The first 5 rows are patterns. Each new row is the sum of 2 different patterns, raised or lowered, with some noise. Before adding, each is slid sideways (what falls off one end comes back at the other) and multiplied by a number that may be negative. Names go in the order of the patterns.
Known rows, each followed by the names of its patterns:
[.10, -.10, .10, .11, .04, .00, .04, .12, .00, .06, .02, -.07, -.10, -.07, .02, .01, .09, -.03, .16, -.09, .03, .04, -.09, -.03, .03, -.04, -.05, -.07, .06, .08, .00, .03, -.12, -.33]	k_231
[.15, -.18, -.14, .04, .02, .10, .01, -.08, -.08, -.04, .17, .00, -.18, .03, .10, -.10, -.03, -.13, -.06, -.07, -.04, -.05, .00, .11, -.16, .07, -.01, -.06, -.06, .03, .07, .06, -.02, -.03]	k_18
[-.03, .05, -.12, -.05, -.17, -.16, -.01, .21, -.27, -.01, .10, -.08, -.04, -.13, -.03, .00, -.11, -.18, -.16, .00, -.03, .08, -.12, -.13, .04, .12, .00, .09, -.07, -.10, -.13, -.07, -.06, .09]	k_935
[-.05, -.16, -.05, -.19, .02, .10, .01, .09, -.11, .12, .03, -.09, -.15, -.26, .05, -.01, .19, .04, -.07, .08, -.06, -.03, .13, .13, .10, -.01, -.06, .14, -.01, -.06, .09, .05, -.14, -.17]	k_928
[.08, -.01, .25, -.21, .00, -.09, .05, .06, -.09, .01, -.07, -.01, -.29, -.14, -.04, .03, .07, -.04, .15, .10, -.20, -.14, -.05, -.11, -.02, .11, -.11, .06, -.19, -.14, .01, .22, .16, -.06]	k_577

New rows. What belongs after each?
[.04, .29, .16, .03, .18, .14, .36, .31, .14, -.02, .19, .04, -.02, .20, .01, .40, .17, .15, .05, .08, .37, .15, .04, .19, .45, .16, .17, .02, .06, .13, .02, .05, .30, .36]	k_18 k_577
[.30, .36, -.08, .26, .11, .26, -.09, .15, .12, .22, .16, .03, .27, -.09, -.01, -.08, .03, .18, .15, .11, .02, .20, .37, -.03, -.14, .12, .14, .02, .18, -.09, .12, -.09, -.03, .09]	k_18 k_577
[-.32, -.21, -.18, -.07, .04, -.29, -.28, -.43, -.20, -.13, -.18, -.20, -.23, -.23, -.18, -.25, -.10, -.17, -.34, -.25, -.16, -.28, -.14, -.07, .00, -.21, -.08, -.25, -.13, -.19, -.11, -.36, -.24, -.02]	k_935 k_928
[-.02, .32, .34, -.10, .02, .01, .01, .08, .22, .01, .21, .09, -.10, .23, .36, .25, .07, .26, .21, .44, -.03, .14, .20, .06, .09, .12, .20, .19, .16, -.16, -.03, .09, .33, .22]	k_18 k_577
[-.30, .02, -.33, -.20, -.27, -.26, -.21, -.05, -.46, -.17, -.06, -.37, -.05, -.18, -.23, -.19, -.35, -.34, -.25, -.10, -.17, -.24, -.28, -.13, -.16, -.14, -.09, -.05, -.11, -.20, -.23, -.19, -.18, -.08]	k_18 k_935
[.10, -.14, -.26, -.25, -.21, -.27, -.11, .03, -.17, -.07, -.32, -.14, -.24, -.02, .05, -.17, .03, -.13, .06, -.37, -.15, -.09, -.08, -.20, -.19, -.03, -.25, -.14, -.50, -.30, -.21, -.13, -.09, -.15]	k_18 k_577
[.02, .13, .15, .18, .01, .13, .05, -.02, .14, .05, .35, .05, .15, -.07, -.08, .09, .07, .19, -.02, .24, .07, .32, -.10, -.07, .20, .11, .24, .11, .23, .13, .09, .24, .06, -.04]	k_18 k_577
[.30, .24, .36, .13, .20, .25, .26, .18, .06, .41, .20, .26, .01, .04, .25, .10, .23, .29, .28, .03, .22, .21, -.04, .29, .09, .22, .18, .04, -.08, .03, .09, .07, .18, -.19]	k_928 k_577
[.24, .04, .08, .16, .35, .43, -.05, .12, .18, .42, .03, .17, .00, .14, .18, .21, .17, -.05, .17, -.04, -.06, .09, .08, .18, .06, .27, .22, -.03, .10, -.02, .10, .13, .21, .00]	k_18 k_577
[-.25, -.06, .04, -.11, -.02, -.17, -.15, -.22, -.29, .02, .09, .01, .04, -.13, -.28, .07, -.21, .00, .07, -.11, -.45, -.42, -.12, -.34, -.17, -.52, .07, -.06, -.04, -.11, -.26, .04, -.13, -.14]	k_928 k_577
[.00, .05, .09, .00, .12, -.10, .03, .20, .38, .23, .03, .10, .11, .20, -.02, .08, -.02, .24, .19, -.01, .16, .08, .16, -.23, -.11, .06, .11, .28, .36, .15, .29, -.17, -.13, .02]	k_231 k_577
[.02, .12, -.02, .11, -.03, .09, -.05, -.13, -.07, -.18, .18, -.04, .14, .12, .10, .12, .08, -.01, .09, .08, .09, .01, .08, .16, .09, -.07, .11, -.02, -.17, -.09, .17, -.28, .01, -.03]	k_935 k_928
[.16, -.11, -.11, .05, .05, .06, .05, .08, -.04, .07, -.15, -.02, -.05, -.02, .10, -.02, .28, .44, -.22, .02, -.09, -.15, -.01, .12, -.09, -.02, -.12, -.13, .03, .28, .26, .05, .08, .01]	k_231 k_577
[.04, .25, .18, .15, .03, .11, .30, .09, .08, .07, -.17, .06, -.15, .15, .06, .09, -.08, .16, .32, .11, .24, .01, .15, .03, -.05, -.02, -.13, .24, .06, .45, .05, .07, .22, -.05]	k_231 k_928
[.23, .46, .30, .22, .17, .12, .21, .16, .26, .24, .22, .43, .05, .25, .07, .25, .31, .15, .16, .23, .01, .15, .13, .34, .37, .05, .02, .46, .10, .05, .38, .37, .34, .36]	k_935 k_928
[.04, .07, -.13, -.25, -.23, -.14, -.27, -.17, -.29, .04, -.04, -.08, -.03, -.25, -.03, -.10, -.16, -.16, .11, -.06, -.13, -.21, -.13, -.03, -.23, -.18, -.08, -.30, -.01, -.14, -.03, -.11, -.01, -.17]	k_231 k_577
[.02, -.30, -.10, -.20, -.15, -.02, -.05, -.04, -.22, -.05, -.01, -.08, -.20, -.26, -.14, -.39, .17, -.14, -.05, .07, -.10, -.10, .05, .13, .00, -.05, -.12, -.03, -.18, -.19, .01, -.03, -.12, -.25]	k_231 k_928
[-.04, -.18, -.32, -.18, -.02, -.05, -.09, -.12, -.01, -.04, .04, -.21, -.16, .02, -.13, -.07, -.13, .21, .12, -.05, -.07, -.24, -.36, -.08, -.25, .18, .14, .00, .01, -.02, -.04, .02, -.07, .09]	k_231 k_577
[.22, -.14, -.03, -.12, .25, .13, .14, -.03, -.05, .10, .17, .12, -.06, .32, .25, .04, .02, -.08, .06, -.11, -.05, .19, .17, .17, .04, .13, -.03, .11, -.03, .24, .23, .09, -.13, -.08]	k_18 k_577
[.24, -.34, .27, -.07, .00, -.07, -.06, .06, -.10, .06, -.03, .27, .18, .11, .01, -.08, .03, -.21, -.09, .08, .20, .02, .07, .08, -.08, .09, -.04, .21, .19, -.06, -.28, -.16, .04, -.01]	k_231 k_577
[.05, -.14, -.30, -.20, -.09, .08, .21, -.06, -.33, -.14, -.08, -.18, .05, -.19, .19, -.09, -.05, .01, -.14, -.05, -.01, .03, -.19, .03, .00, -.18, -.15, -.31, -.01, -.12, -.16, .17, -.05, .07]	k_928 k_577
[-.11, .10, -.02, .05, .13, .16, .13, .02, -.12, .04, -.04, .20, .35, .06, .23, -.07, -.23, .19, .03, -.09, -.02, .05, .07, .02, .09, .19, .22, .13, .02, -.04, -.02, -.04, .19, -.04]	k_231 k_935
[-.16, .06, -.21, -.14, -.04, .11, .23, -.11, -.02, -.34, -.41, .09, -.23, .09, .07, -.14, -.16, -.11, .07, -.01, -.12, -.04, -.07, -.23, -.17, .07, .09, .07, .05, .14, .01, -.06, -.11, -.16]	k_231 k_928
[.21, .22, .07, .01, -.03, .19, .04, .31, .04, .03, .28, .30, .15, .29, .16, .13, .02, .05, .12, .23, .23, .45, .00, .20, -.04, -.05, .14, .35, -.08, .08, .26, .06, .12, .11]	k_231 k_935
